The rows are grouped in 4 different ways at once. Each group adds its own fixed numbers to the row, and there is some noise. The rows also spread widely along 16 directions, which tell nothing about the answers.
Some rows, each with its group in each grouping after it:
-.04 -.26 -.01 -.17  .23 -.30 -.07  .20 -.02 -.12  .11 -.13  .06 -.18  .17  .10 -.09  .39  .14  .10 -.06 -.32  .15  .02 -.12 -.19 => Z428 (1) Z176 M
-.01  .13 -.15 -.14  .07 -.17  .22  .10 -.25  .04 -.06  .00  .07 -.16  .19 -.11 -.09 -.07  .31  .16  .10 -.08  .08  .10 -.01  .06 => Z614 (1) Z176 T
 .05 -.30 -.25  .15 -.07  .04  .28 -.03  .09 -.26  .14 -.24 -.21 -.14  .21 -.05  .14  .13  .09  .14  .14  .09  .06  .12  .07  .08 => Z866 (5) Z371 T
 .29  .28 -.11 -.36  .11  .18  .05 -.02 -.40  .09 -.06 -.01  .08 -.37  .17 -.09  .32 -.19  .13  .05 -.29  .09  .08  .23 -.34  .11 => Z866 (4) Z505 B
-.24  .02 -.03  .05 -.11 -.07 -.08  .00  .22 -.23  .05  .23 -.13  .02 -.05 -.03 -.16  .03 -.05 -.21  .18  .11  .05  .13 -.01 -.17 => Z614 (4) Z371 M
-.35 -.04 -.15  .15 -.03  .06 -.10 -.03  .27 -.26  .04  .35  .28  .12  .15 -.10 -.09  .11 -.10 -.28  .40 -.07 -.06 -.18  .02 -.13 => Z675 (3) Z505 Q
 .26  .00  .29 -.37  .09 -.35  .07  .14 -.20  .11  .01 -.21 -.05 -.20  .07 -.09  .07  .16  .17  .26 -.49  .15  .05 -.09 -.15 -.26 => Z675 (2) Z560 Q
 .27  .10  .07 -.01 -.39  .23  .19 -.10 -.07  .11 -.06  .08  .16  .16  .01  .00  .15 -.18 -.39 -.09 -.17 -.12  .00 -.15  .01 -.19 => Z428 (0) Z560 B
-.27  .06  .19 -.13 -.20 -.07 -.08  .07  .13 -.19  .02 -.03 -.01  .11 -.11 -.09 -.07 -.10 -.16 -.23 -.05  .18  .24  .23  .27 -.26 => Z614 (0) Z505 Q
 .07  .31  .25 -.17 -.21  .07  .23 -.12  .01  .06 -.16  .04 -.06  .12 -.18 -.07 -.07  .05 -.12 -.07 -.43 -.03 -.17 -.16  .02 -.12 => Z428 (3) Z371 M
 .23 -.01 -.25 -.10  .34  .05 -.18 -.09  .25 -.08  .07  .16 -.14 -.14  .07 -.06  .07  .26 -.16 -.12 -.02 -.05 -.43 -.09 -.30  .10 => Z675 (5) Z176 Q
 .12  .05  .13 -.21  .22 -.17  .04  .04  .10 -.02  .14 -.02  .14 -.04  .14  .04  .05  .35  .08 -.03 -.39 -.24 -.16 -.07 -.33  .03 => Z675 (2) Z176 M
 .09  .16  .17  .08 -.22  .28  .05 -.09 -.07 -.12  .08 -.02 -.09 -.18 -.02 -.21 -.27 -.05  .26  .09  .26 -.04  .01 -.10 -.28  .01 => Z675 (5) Z371 Q
 .25 -.09 -.33 -.19 -.15  .42  .30 -.04 -.22  .10  .03 -.11  .06 -.23  .14  .23  .03 -.06  .24  .26  .15 -.18  .01 -.13  .12 -.02 => Z675 (3) Z371 Q
-.43 -.25  .06  .25 -.13  .32  .03 -.03  .18 -.28  .06  .36 -.15 -.09  .16  .10  .00  .04 -.36 -.16  .06  .38 -.18  .15 -.04 -.12 => Z675 (4) Z176 M
-.09 -.16  .05  .18 -.10  .14  .08  .18 -.02  .01  .23  .26  .15  .09 -.19  .42  .01  .12 -.09 -.02 -.12 -.07  .10 -.06  .02 -.04 => Z614 (4) Z371 M
-.13 -.14 -.24 -.12  .02  .14 -.11 -.03 -.27  .18 -.30 -.08  .08  .02  .03  .04  .07 -.19 -.22  .07  .04 -.06  .08 -.03  .29 -.09 => Z428 (5) Z371 Q
 .05  .28 -.14  .22  .09  .26 -.11 -.20  .13 -.14  .13  .06 -.22  .14 -.39 -.21  .08 -.10  .23 -.13  .21  .19  .02 -.11 -.04  .36 => Z675 (1) Z505 T
 .33  .17 -.20 -.02 -.05 -.31  .09 -.05  .08 -.05  .11  .04  .24  .09  .31 -.37  .09 -.12 -.08 -.02  .32 -.29 -.10  .04 -.11  .18 => Z428 (3) Z560 B
-.01  .23  .19 -.08 -.19  .16 -.21 -.15  .28 -.16 -.01  .05 -.07  .20 -.33 -.05 -.04  .07  .05 -.28 -.09  .01  .18 -.20 -.10 -.28 => Z866 (4) Z505 M
-.17  .27  .22  .10 -.18  .35 -.08 -.17  .29 -.14  .08  .18 -.04  .18 -.21 -.26 -.27 -.14  .27  .00  .28  .24 -.30 -.21  .04  .20 => Z866 (3) Z176 M
-.14 -.03  .02  .07 -.08  .07  .02  .05  .23 -.16  .22  .14 -.08  .11 -.33  .00 -.10  .08  .17 -.01  .10  .24  .03 -.12  .30 -.05 => Z675 (3) Z505 B
-.13 -.11 -.07 -.17 -.22  .24 -.05 -.13  .08 -.08 -.10 -.07 -.14  .09 -.09 -.08  .11 -.22 -.08  .06 -.01  .45  .03 -.02  .41 -.22 => Z614 (2) Z371 Q
-.08 -.06 -.12 -.01 -.08  .13 -.05 -.05  .19 -.02  .09  .21  .32  .07  .43  .36  .10 -.09 -.09 -.23  .10 -.15  .00  .10 -.21 -.04 => Z428 (0) Z371 T
-.30  .10  .20  .12 -.06 -.17 -.12 -.06  .11 -.16 -.06 -.09  .02  .16  .05 -.24 -.06 -.04  .05 -.16  .04  .03  .15  .08 -.07  .03 => Z428 (3) Z505 B
 .31 -.32 -.23  .22  .18 -.13  .10  .08  .00 -.02  .23 -.08 -.01  .08 -.15 -.12  .25  .31 -.18  .23 -.08 -.08 -.23 -.29  .13  .22 => Z428 (0) Z371 T
-.34 -.09  .28  .28 -.21  .13  .06 -.07 -.26  .04 -.25 -.02 -.25  .10 -.20 -.15 -.05 -.17 -.20  .15 -.20  .46  .04 -.08  .18 -.06 => Z428 (5) Z371 M
 .07  .13 -.05 -.08  .21 -.13 -.01 -.02  .01  .17 -.15 -.25 -.32 -.05 -.06  .08 -.17  .03  .11  .06 -.15 -.22 -.19  .19 -.06  .31 => Z866 (2) Z176 B
 .01  .15 -.18 -.11  .12  .11  .00 -.01  .00 -.11 -.06  .03  .06 -.07 -.08 -.11  .04  .15  .13 -.17  .00 -.24  .18 -.10 -.12 -.14 => Z866 (5) Z176 T
-.25  .04  .01  .33 -.19  .11  .19  .02 -.07  .01  .11  .10 -.10  .23 -.25  .11  .10 -.25  .01  .01 -.06  .49  .20  .08  .36  .09 => Z866 (0) Z505 Q
 .21  .20  .12 -.12 -.12 -.01  .09 -.02  .46 -.34  .48  .27  .09  .07  .02 -.14  .17 -.02 -.12 -.27 -.03  .33 -.14  .22 -.01  .01 => Z675 (0) Z505 T
 .02 -.22 -.19 -.04 -.30  .27  .32 -.03  .20 -.22  .12  .01  .17  .04  .21  .05  .06  .12 -.19 -.06  .17 -.15 -.08 -.11  .25 -.18 => Z614 (3) Z560 Q
 .16  .12 -.05 -.06  .15 -.47 -.19 -.01  .13 -.04  .01 -.13  .02  .22 -.10 -.20  .12  .03  .05 -.12 -.01 -.09  .23 -.02 -.04 -.03 => Z428 (5) Z505 T
 .09 -.08 -.15 -.10 -.10  .19  .08 -.11  .01 -.04 -.15 -.37 -.11 -.03 -.01  .11 -.03  .20  .09 -.02 -.04 -.34  .19 -.16 -.01 -.16 => Z866 (5) Z505 Q
-.15  .21  .13 -.09 -.10  .01 -.09 -.18  .10  .01 -.19 -.01 -.04  .09  .15 -.10 -.05 -.12  .08 -.11 -.08  .23 -.10 -.02 -.14  .00 => Z866 (0) Z505 M
-.06  .02  .01 -.20  .09  .35  .02  .01 -.07 -.02 -.05 -.19 -.27 -.26 -.12  .10 -.04  .01  .13  .06 -.17  .05 -.16  .21  .05  .24 => Z866 (4) Z371 T
 .13 -.14 -.28 -.07  .16  .15  .05  .16 -.21  .14  .04  .21  .09 -.17  .05  .27  .20 -.10 -.23  .08 -.01  .03 -.19  .17  .06  .24 => Z614 (4) Z505 T

New rows. What belongs after each?
-.03  .08  .07  .07 -.10 -.10  .29  .12 -.26  .18 -.14 -.26 -.10 -.02 -.04  .21 -.30 -.05  .30  .15  .01 -.28  .19  .11  .01  .17 => Z614 (5) Z505 T
-.09  .19  .31 -.05 -.06  .03  .04 -.08  .07 -.06 -.11 -.04  .01  .01  .03 -.12 -.17  .15  .21 -.05 -.19 -.10 -.13 -.19 -.27 -.02 => Z428 (3) Z371 T
 .17  .27  .01  .03  .02  .22 -.18 -.11  .05  .09  .05 -.06 -.36  .00 -.27  .17 -.17 -.25  .16 -.01  .14  .09 -.10  .17 -.11  .37 => Z614 (1) Z505 Q
 .00 -.10 -.22  .15  .16  .03 -.37 -.14  .31 -.14  .02  .27 -.28 -.01 -.02  .14  .07  .15 -.15 -.23  .12  .12 -.16 -.05 -.38 -.02 => Z614 (4) Z371 M
-.11  .17 -.13 -.03  .11  .14  .09 -.07 -.29 -.12 -.11 -.18 -.15 -.17 -.08 -.12  .18  .01  .20 -.10 -.19 -.06  .40  .14 -.12  .03 => Z428 (1) Z371 T
-.02  .15  .14  .12  .08  .05 -.24 -.18  .22 -.12 -.16 -.09 -.11  .06 -.03 -.28 -.25  .25  .03 -.16  .10 -.25 -.29 -.29 -.41  .13 => Z866 (5) Z505 Q
 .09 -.11  .11 -.12 -.12 -.11  .02 -.01  .52 -.11  .13 -.24 -.43  .05  .03  .33 -.14  .09 -.05 -.07 -.09  .18 -.20  .29  .16  .01 => Z866 (0) Z505 T
 .33  .09 -.21 -.07  .07  .04  .04  .09 -.18 -.07  .25  .33  .21 -.27  .12 -.19  .04  .04  .04  .07  .21 -.12 -.13 -.06 -.25 -.02 => Z428 (0) Z371 Q
-.02 -.03 -.06 -.42  .05  .15 -.17 -.13 -.17 -.08 -.20 -.39 -.07 -.21  .18 -.22  .20 -.14 -.06  .02 -.16  .07  .16  .24  .04 -.09 => Z428 (5) Z371 Q
 .25  .17 -.11 -.20  .01 -.04 -.06  .02  .02  .12 -.03 -.05 -.21  .02 -.27  .24 -.02 -.04 -.05 -.12 -.13 -.15  .08  .12  .01 -.03 => Z614 (4) Z505 Q
 .02 -.29 -.49  .02  .17  .03  .05 -.11  .08 -.05  .05 -.06  .02 -.17  .53  .18  .14  .18  .14  .06  .21 -.06 -.18 -.05 -.21  .13 => Z675 (0) Z505 Q
-.10  .07  .03  .28 -.01  .09 -.19 -.14  .20  .07  .07  .05  .01  .32 -.08  .09  .01 -.13 -.05 -.08  .12  .07 -.19 -.09 -.05  .38 => Z675 (4) Z505 Q
 .01 -.03 -.49  .19  .15 -.11  .19  .01 -.05  .26 -.04  .19 -.06  .10  .07  .51  .08  .03  .10 -.01 -.03 -.02 -.04 -.06  .02  .13 => Z866 (0) Z505 Q
 .22 -.13  .15 -.18 -.02  .06 -.20  .20 -.05  .04  .25  .26  .06 -.24 -.03  .21 -.01 -.10 -.06  .13 -.02  .24  .03  .09 -.12 -.21 => Z675 (5) Z371 B
-.16  .13  .07 -.04 -.10 -.09  .08 -.03  .18 -.01  .04  .01  .31  .08  .42  .15 -.15 -.02  .22 -.13  .03 -.24  .00  .14 -.24  .10 => Z866 (5) Z371 B
 .20 -.01 -.11 -.01  .18  .22  .24  .14 -.38  .18  .04  .07  .07 -.12 -.26  .29  .18  .18 -.13  .06 -.44 -.22  .02 -.08 -.02  .09 => Z428 (5) Z505 Q
 .01  .00  .10  .25  .14 -.12 -.31  .00  .07  .02 -.03  .09 -.20  .08 -.16  .01  .03  .04 -.24 -.13 -.09  .07 -.13  .02 -.34  .20 => Z614 (4) Z505 B
-.15  .06  .08  .22  .11  .12  .21  .00 -.21 -.02 -.06  .05 -.09 -.18  .12 -.13 -.07  .10  .16  .07 -.03  .03 -.20 -.04 -.28  .30 => Z675 (2) Z560 T
-.21  .09 -.07  .04  .10 -.01 -.09 -.06 -.15  .05 -.15 -.22 -.06  .17 -.37 -.18  .07  .13  .21  .00 -.22 -.04  .27 -.26  .17  .00 => Z866 (0) Z371 M
-.04  .02 -.14 -.01  .13  .09 -.11  .12 -.32 -.11 -.08  .03  .02 -.15 -.13 -.22  .23 -.14 -.29 -.10  .05  .03  .25  .20  .08  .04 => Z614 (1) Z505 T
-.08  .15 -.06 -.19 -.10  .03  .13 -.11 -.18 -.08 -.16 -.41 -.03 -.13  .18 -.40 -.12 -.10  .38  .16  .21 -.17  .21  .00  .06 -.02 => Z675 (3) Z176 Q
-.49  .13  .00 -.04  .05 -.01 -.21 -.11 -.02 -.03 -.23  .02  .08  .17  .03 -.18  .10 -.25  .19 -.13 -.03  .35  .21  .04  .08  .01 => Z614 (2) Z371 T
-.07 -.10  .01  .03 -.17 -.20  .08  .09 -.13  .17 -.08 -.10  .13  .13  .27  .23  .12 -.32 -.20  .03  .01  .03  .21  .27  .15  .03 => Z675 (4) Z505 T
-.02 -.11 -.02 -.18  .08  .39  .20  .09 -.03  .01 -.04  .15  .08 -.16 -.05  .30  .06  .24 -.11 -.02 -.34 -.02 -.31 -.15  .04  .02 => Z614 (3) Z505 T
 .03 -.08 -.28 -.07 -.01  .15  .22 -.03 -.13  .16  .07 -.03  .17  .01  .19  .21  .12 -.13  .27  .23  .14  .01  .00 -.07  .18  .22 => Z675 (3) Z560 M
 .06 -.01  .01 -.17  .23 -.57  .01  .08 -.01 -.09  .02 -.19 -.30 -.19  .08 -.14  .10  .22  .07  .07 -.31  .17  .09  .20 -.12 -.07 => Z675 (3) Z371 M
-.10  .16 -.13  .18 -.15  .21 -.01 -.02  .00 -.04  .01  .03 -.08  .03 -.15  .04 -.20 -.25  .17 -.06  .43 -.11  .17  .13  .10  .17 => Z866 (3) Z505 B
 .28  .08  .26  .02  .02 -.10  .11  .16 -.07 -.17  .32  .24  .05 -.17 -.15 -.15 -.02  .28 -.04  .04 -.21 -.11 -.08 -.07 -.32 -.07 => Z428 (2) Z371 M
-.08 -.26 -.24  .18 -.02  .12 -.12 -.10  .18 -.11  .04  .11 -.20 -.03  .11  .33  .17  .03 -.01 -.08  .13  .31  .16 -.08 -.10 -.24 => Z675 (3) Z505 Q
-.19 -.12  .04 -.17  .12 -.06 -.20  .12 -.16 -.14 -.12 -.12 -.13 -.22 -.08 -.06  .02  .16  .03 -.04 -.14 -.03  .44  .08 -.04 -.43 => Z866 (2) Z176 M
 .01  .13 -.26 -.25 -.09 -.09  .19  .05 -.04  .00  .02  .06  .05 -.04  .05  .02  .01 -.20  .22  .00  .18  .06  .20  .21  .28 -.07 => Z675 (4) Z505 T
-.09 -.17 -.01 -.06  .31 -.40 -.24  .18 -.02  .10 -.15 -.05 -.03 -.04 -.03 -.01 -.14  .29 -.20 -.02 -.11 -.24 -.11 -.03 -.02  .00 => Z675 (5) Z505 B
-.13  .12 -.02  .21 -.05  .15 -.24 -.07 -.09  .26 -.14  .14  .00  .25 -.14  .13 -.06 -.42 -.10  .02  .16  .14 -.09 -.02  .06  .27 => Z614 (2) Z371 Q
 .19  .14  .27 -.17 -.20  .27  .15 -.12 -.03  .05 -.06 -.38 -.16  .09 -.21  .03  .05 -.09  .00  .04 -.36  .01  .04  .04  .09  .09 => Z428 (5) Z505 T
-.42 -.02  .22 -.14  .04  .03 -.15  .15 -.03 -.13 -.04 -.04 -.08 -.06 -.18 -.01  .02 -.01 -.03 -.18 -.20  .20  .33  .25  .21 -.18 => Z675 (4) Z560 T
 .47  .09  .23 -.08 -.39  .27  .26 -.01  .07  .13  .06  .18  .05  .01  .00  .26 -.09 -.07 -.18  .08 -.07 -.02 -.28 -.26 -.11 -.18 => Z675 (3) Z505 T
-.03  .05  .03  .08 -.29  .02  .16 -.07 -.24  .18 -.23 -.10 -.07  .16  .06 -.02  .07 -.45 -.10  .18  .04  .34  .12  .01  .29  .01 => Z675 (1) Z505 T
-.01  .11  .03 -.38 -.22 -.35  .04  .02  .04 -.08 -.02 -.11  .08  .11  .07 -.28  .16 -.31 -.07 -.04 -.14  .33  .34  .30  .37 -.30 => Z614 (5) Z371 B
 .03 -.20 -.21 -.16  .22  .22 -.43 -.05  .13 -.14  .12  .25  .28 -.03  .11  .10  .44  .01 -.17 -.20 -.02  .18  .12 -.09 -.19 -.21 => Z428 (5) Z371 T
 .19  .16  .09 -.09 -.07 -.39  .06  .05  .04 -.05  .12 -.01  .09  .07  .12 -.07  .03  .05  .10 -.03 -.10 -.16  .20  .06 -.28 -.13 => Z614 (4) Z176 M
 .19 -.05 -.05  .12 -.18 -.23 -.16 -.02  .14 -.02 -.03  .04 -.23  .10 -.09  .02 -.03 -.10 -.09 -.03  .27  .10  .18 -.09 -.06 -.28 => Z675 (4) Z505 T
-.03  .02 -.14  .17 -.10 -.09  .37 -.03 -.17 -.06 -.03 -.06 -.06 -.09  .13 -.09 -.12  .20  .32  .11  .07 -.13  .03 -.15 -.18  .06 => Z614 (0) Z505 M
-.29  .13  .16  .04 -.04  .07 -.01 -.09  .08  .01 -.06  .03  .32  .29  .04 -.16  .05  .03  .04 -.15 -.19 -.07 -.11 -.18 -.06  .21 => Z614 (4) Z560 B
-.19 -.12 -.10  .12  .20  .13  .05  .05 -.11 -.14  .09  .16  .10 -.09 -.07 -.03  .09  .30  .21  .00 -.11  .11  .03 -.22 -.17  .03 => Z614 (5) Z505 Q
-.28 -.22 -.08  .03 -.02  .06 -.26 -.07  .18  .00 -.20 -.02 -.06  .16 -.06  .16 -.09  .15 -.15 -.14  .00 -.04  .08 -.27  .10 -.31 => Z675 (5) Z371 Q
-.24 -.12  .03 -.04 -.15 -.12 -.05 -.06  .35 -.10  .18  .00  .15  .12  .53  .08 -.08 -.27  .33  .11  .32  .40 -.04  .25  .06  .08 => Z866 (5) Z176 B
-.12 -.49 -.04  .06 -.13  .26  .15  .15 -.10  .01  .08 -.06  .22 -.14  .35  .42  .04  .07 -.14  .23  .05 -.12 -.05  .02  .11  .01 => Z866 (3) Z371 M
 .21 -.16  .05 -.19 -.02  .16 -.07  .15  .16  .01  .25  .24  .21  .00 -.10  .31  .11  .11 -.14 -.01 -.11  .04 -.13 -.15  .06 -.15 => Z675 (4) Z505 T
-.15 -.03 -.28  .14 -.18  .07  .34 -.16  .05 -.15 -.03  .13  .00  .09  .17  .01  .19  .02 -.12 -.13 -.04  .13  .12  .00  .08 -.14 => Z675 (5) Z371 M
 .20  .05  .16 -.20 -.30  .29  .14  .05  .03  .02  .12  .08  .09 -.16  .10  .25 -.24 -.10  .06  .06  .04 -.14 -.10  .10 -.14 -.07 => Z614 (5) Z371 B
 .02 -.04  .03  .13 -.01 -.20  .03 -.10  .42 -.07  .20  .00 -.23  .10  .27  .33  .00  .08  .08 -.09 -.07  .22 -.21  .18 -.28  .18 => Z675 (4) Z505 Q
 .29  .21  .07 -.26  .04  .02  .21 -.04 -.25  .19 -.08 -.29 -.08 -.15  .14  .01  .19 -.13  .12  .16 -.40 -.02 -.04  .16 -.20  .22 => Z675 (4) Z176 T
 .11  .06 -.02  .13 -.26  .06  .27 -.09  .20 -.05  .27  .05  .15  .28  .00 -.09  .02 -.17  .09  .08  .18  .15 -.12 -.04  .24  .26 => Z675 (5) Z505 B
 .26 -.12  .04 -.10 -.03  .03  .00 -.01  .15  .00  .30 -.31  .01  .10 -.12  .01 -.04  .06  .33  .34  .06  .00 -.10 -.13  .19  .28 => Z866 (5) Z371 M
-.09 -.39 -.10  .13  .03  .02  .11  .11  .07 -.13  .13  .02 -.34 -.09 -.11  .14  .12  .17 -.32  .09 -.13  .38 -.16  .13  .31 -.01 => Z675 (4) Z505 Q
 .02 -.19 -.23  .08 -.18  .16  .19 -.07 -.01 -.20 -.06  .02  .07 -.05  .18 -.25  .20  .13 -.33 -.05  .01 -.05  .00 -.15  .05 -.28 => Z866 (0) Z176 B
-.03  .20 -.06  .26 -.07 -.07  .13 -.16 -.07 -.09 -.06  .10  .07  .11  .23 -.06  .30 -.09 -.05 -.23 -.15  .11  .21  .03 -.44  .01 => Z614 (2) Z505 Q
 .05 -.36 -.26  .32 -.07  .10  .23 -.03 -.14  .18 -.10  .07  .03  .06  .17  .20  .03  .06  .00  .30  .15  .03 -.14 -.44  .01 -.03 => Z675 (5) Z176 T
